The first 7 rows are patterns. Each new row is the sum of 2 different patterns, raised or lowered, with some noise. Before adding, each is slid sideways (what falls off one end comes back at the other) and multiplied by a number that may be negative. Names go in the order of the patterns.
Known rows, each followed by the names of its patterns:
[ -9 -11  -1   0   1  -9   1  -1  -4  -3   1  -5   7  -8  22 -23   0  -3
  -2  -8   3   0  -6 -20   7  -2  -2  -4  -5  -6   8  13  -1 -12  -9   6
  -8 -18   1 -13   0   5  13   2] => P
[ 15 -12   3  -6   1   6  -7  -5   0   9 -19 -13  -8  10   6   7  -9  14
   2  20 -13  -3  -2  14  12  -2 -13  13  -1   5   4   2  10  12   6 -10
  -2 -18  -8  -1   0  -1  -7 -17] => B
[-11  13  -3  -8 -20 -12 -17 -11  -1  -6  -1  -2   7   1  -5  -1  16   8
  -2  -1   0   2  -9  -9 -22  14 -20   1  12  -2  -1   8 -15   5   1 -13
   1   0 -10 -10   6  -3 -21  -6] => Q
[ -5  -6   8  28   3  -3  -6  -2   3   3  -3  -3  -1   8  -6   1   5 -15
  -3  -7  -4   5   3 -11   2   0   0  -4  -7  12   3  15   8  15   6   5
  -8  14  -1 -11   1  11  15   0] => S
[  0  11 -14   0  -2   7  -7  -3  -1   1   1   9   0  12   3  10   8  14
 -21   6  -4   2   1   8  -4 -12  -2 -22  -1   2   0  -2  11   2  14 -22
   3   6  -4 -12  -3  -1  -3  18] => N
[-19  -4  -4   0   4 -17  15   0   8 -10 -10   9 -16 -11  -8   1   4  -4
   2   2 -10  12 -24   4  -9  -2  -6 -10   3  -5   2   3 -12  -4  20  11
  -5  14 -11 -10   3  17   9   0] => Y
[ -7   1   5   7 -11  -1  -8  14   1 -10 -18 -11 -16  10  -3 -13   5  13
   3   1 -15  15  -6   9   0  -6   2 -16   4 -15 -17  -3   4  10   0   6
  -2  26  -7  -2  -8  -8  -1  12] => A

New rows. What belongs after each?
[  5  -9  -6 -12   3   2 -21 -25 -13 -14 -21 -14 -14  -2 -10   9   6 -16
 -23 -12 -12 -16   3 -23 -31  -2  11   3 -11 -17  -8  -1   0 -13 -12   0
  -8 -12  11  -5   8  -7  11 -29] => P S
[ 13 -15  25   5  -2 -18 -23  -1  16   0  -7 -22   3  -7   4  -6  10  -2
  -7 -13 -10 -23  15  -2 -17  19  15   9   4 -18   9   5   7   0  -5   6
  -8  -7 -16 -29 -11 -10   5  -6] => S A
[  4  -9   7  10   7  11   3   0   2   1   5  -3   1   6  -5  11   1   4
   8   0  22 -13   6   0   0   4   8  -7  -6  -7   1   7   7  -2  -8  -5
   7  19   5  -2  -3   5   6 -16] => P Y
[ -5   2  -6   7   3   4  -2   0   5   2  -2   9  -3   3  -2  -2  -6   3
  -7  12  -2   5   4  -5  -4  -4   2  -6   9  -2   4  -6   3   2   1 -11
   4   0   0   6   4 -11   0   4] => S N
[  4  -8  -3  -1  -3   4 -23   4 -20  -6 -13 -13   4  -5  -8   2 -13  -5
  12   2   1  11  -2  -6  12  17   8  -9 -10  -7 -14  -1   9  -6  11  -5
   0  -5   8   7 -18 -17 -10   1] => S Y
[-5  8 16 27  6 23 -2  1 14  3 -7  9  3 14  1  7 -1  9 13  0 16 11 17 21
  0  3  1 14  7 14 -7 10  9 10 11  3 -4 11  4 -6 -4 13  6  9] => Q A
[-20 -21 -25  -8 -17 -26  -3   8 -11 -22 -30   3 -23 -21 -12 -28 -11 -20
   1 -21 -32 -22 -10  -5 -11 -15 -14   4 -21 -16 -17 -21  -9 -11   1 -30
  -8 -10 -21 -20 -15  -2 -16 -36] => P A
[ -6  -3  -3 -15 -17   4   2  -4 -18  -8 -10   0   7 -30   6   3   0  -4
 -20  14 -10   9   2 -15  -2   3  12 -16  -2 -11  -6  10  13  12  -2   5
  -9  -6  -7  -4 -15  21  -7   7] => Y A
[ -7   9 -11  12  -2   4   6  -8  -5   6   5 -13  -9  -3  11  -4   3 -15
   4  -8  10 -11   3 -10  10  15  -2 -17  -1   0   6   6  -4 -10   5   6
  -3   0 -13  -6   0   2   0 -10] => B S
[  4  14   1   1   8  22  14   8  13   2  21 -13 -11  13  10  15  24  27
   8   2  -4   6   0   5   1   7  -8  -4   5   6   0  12   5  35   0  -6
  19   3 -12  11   6  -7   0   8] => P Q
[-11 -12  -3   4 -11  10   2   4   3 -14   5 -18 -15  -9   3  -1  -5   3
   3 -14   7 -24   7  -8  -8 -14 -15  -5  -1  -1  -4  -9   0  15   7 -13
  16 -13  -6   1  10   6  -9 -15] => Y A
[-10   8 -11   0  19   7  10  16   2  12   0   6   9   1   0   8  -6   0
   4  -3  -1  -9   0  10  -3   1  12   4  -4  -8  12   9  18   0 -12   7
  17  -4  10   0   5   7  14   3] => S N
[-10   4  -7  -3   3 -15 -17 -13   0   4 -14 -27 -15 -13  -7 -18 -29 -11
 -18 -17 -25 -24   3 -36 -20  -9 -12 -17 -27 -10  -5 -15  -8 -56 -11 -16
  -8 -16 -23 -11 -13  -7  -9 -29] => S Y
[ -2  10   4  26  15  41  -5  21   5  21  -2  19   2  23  27  17 -12  21
   1  29  15   2   2  10   2  12   6 -17   8  22  13  10  -9  10  19   9
  13   0  14   0   9  -8  -5  16] => B A
[ -6 -19 -29 -21 -15  -2 -20 -13 -16   3 -25 -15 -31 -17 -40  12 -24 -15
 -13  -5 -29 -18 -18  11 -24 -24 -30 -22 -26  -4 -28 -40 -14   3  -7 -24
 -21  10 -23   1 -19 -26 -29 -33] => P A
[13 20 13  0  1 15 35  5  4 -2 13 10  4 -4  0 -2 18  1  1 14  0  6  2 -4
 18  7  2  9  4  9 -4  3 11  1 19 17 25 12 15 -2 32  3 -4  4] => S A
[ -5   3   2   7   3  -3   3 -10  -4  10  12  -5   0  11   8   5  -9   2
   4  12   8   5   9 -15  17  -3   1  -5   2  -1  -2 -10   6  -5  -1  -1
  -1   6   7   7 -20  12   4  -5] => P Q
[22 26 22 17 32 36  9 23 16 16 11  9 12 15 14 13 33 24 19 16 26 29 48 -5
 42 15 13 19 14 17 33 14 11 42 27 24 17 21  9 28 23 21 11 18] => B Q
[ 11   2  -8 -12   1  13  13   6  -3 -12   9 -19   7  -7   2  13   1  16
  12   0   9  -5  10   0  -3  12 -18  24 -11  -1   2   9  16  -2  11  -1
  15   7   4 -19 -13   6  -2   7] => Y A
[-15   5   5  -6   0  -7  -7  -7 -11 -10   3   6  -8  -3   1  14 -17  -6
 -12   1  -3   2 -18  -7  -8  -3  -9  -5  -7   6   4  -7 -15 -10  -2  11
  -5 -11   1   9  -4  -6 -23  16] => Q A
[ -3 -15 -13  -5  -9 -12 -20 -12 -19  10  -9 -10 -32 -18 -22   1 -17 -22
  -8   0  -8  -5 -21   7 -13   1  -6  -6 -21 -18 -10 -20 -23  -8 -11 -10
 -12 -20 -13  10 -15 -13 -10 -15] => N A
[ -9   1   8  -3  12  -3  27 -15  -4 -10  -7  -6   9  -8  -1   3  10 -13
   3  -9  17   2  -5 -29  -9 -18   9  -5 -11   1   6  -1 -11 -16  13  -7
   6   3  -7   7 -27   4 -13 -19] => N A
[  7   5 -13  25  -6  -7  15   6  10  11   7  -8   8  39   8   9 -16   3
  10  23  11  16  10   7   3   2   6 -16  -3   2   0 -11  -5  -4   2   1
  -1   7   5  30 -11  30   5  -2] => Q S
[ -7 -16  -6  -4  -5  -9  15 -24 -16  -7   2  -2  -6 -30 -26 -14   0   0
 -28   5   7  -8  -3 -17 -11 -33 -20  -8   0  -8 -14 -11  -1 -18  -4 -22
  -7 -17  -8 -21 -10 -31   7 -11] => P Y
[ -7  -1 -17  -7 -10 -14 -13 -26   3  -9 -22 -15 -16 -13  -7 -18 -14  -6
 -16 -13 -14  -3 -38   4  -3 -10  -8 -19 -16 -12   1   7 -10  -9 -13 -10
 -11 -10 -28 -27 -12  -5 -18 -26] => P Q
[  5  -1   1 -11   2  -3  -4  -9  13  -5  19 -26  -1   6  12   3  14  -8
  -2  -4   0 -12  -4  -4   7 -16  10   1   0  -5  -8  16 -10  -2  12  -7
  -5  -7   9  -3  -5 -27   4   1] => P A
[ 9  8 22 13 14 15 23 31  5 26 12  0 15  7  5 18  5  5 34  9 16 20 20  5
 17 34 18 34  4 15 19 28 15 24 12 25 15 10 17 16 13 17 15 -9] => Q N
[-15 -19  -4   3 -13   9  -7   1 -16  -9 -13  -4  -3  -4   6   2  -1   2
  -2   7   8  -5   8   3 -15   0 -10   1  -1   0 -12  -1   2 -15 -11  -7
  -8   0  -5  -4  -6 -13   0   1] => B N
[-32 -14 -20 -13 -15 -20 -12 -17  -7 -14 -21 -12  -8  -7 -20  -5 -17 -17
 -16   1  -7 -12 -29 -19  -8 -11  -1 -20   7  -9  -3 -24 -11  -6 -31 -20
 -11  -4  -9 -19 -14  -7  -3  -2] => S Y
[  8  -1  -2   6   6 -26  11  -6   2  -1  -2 -10  -5  -8 -23  -6   0   1
 -14   3 -14   2 -34  -7  -3  -2 -24  -6   3  -8   2 -16   4 -13   0 -12
 -20 -13  -5  -1  -3  -6   1  -3] => S N
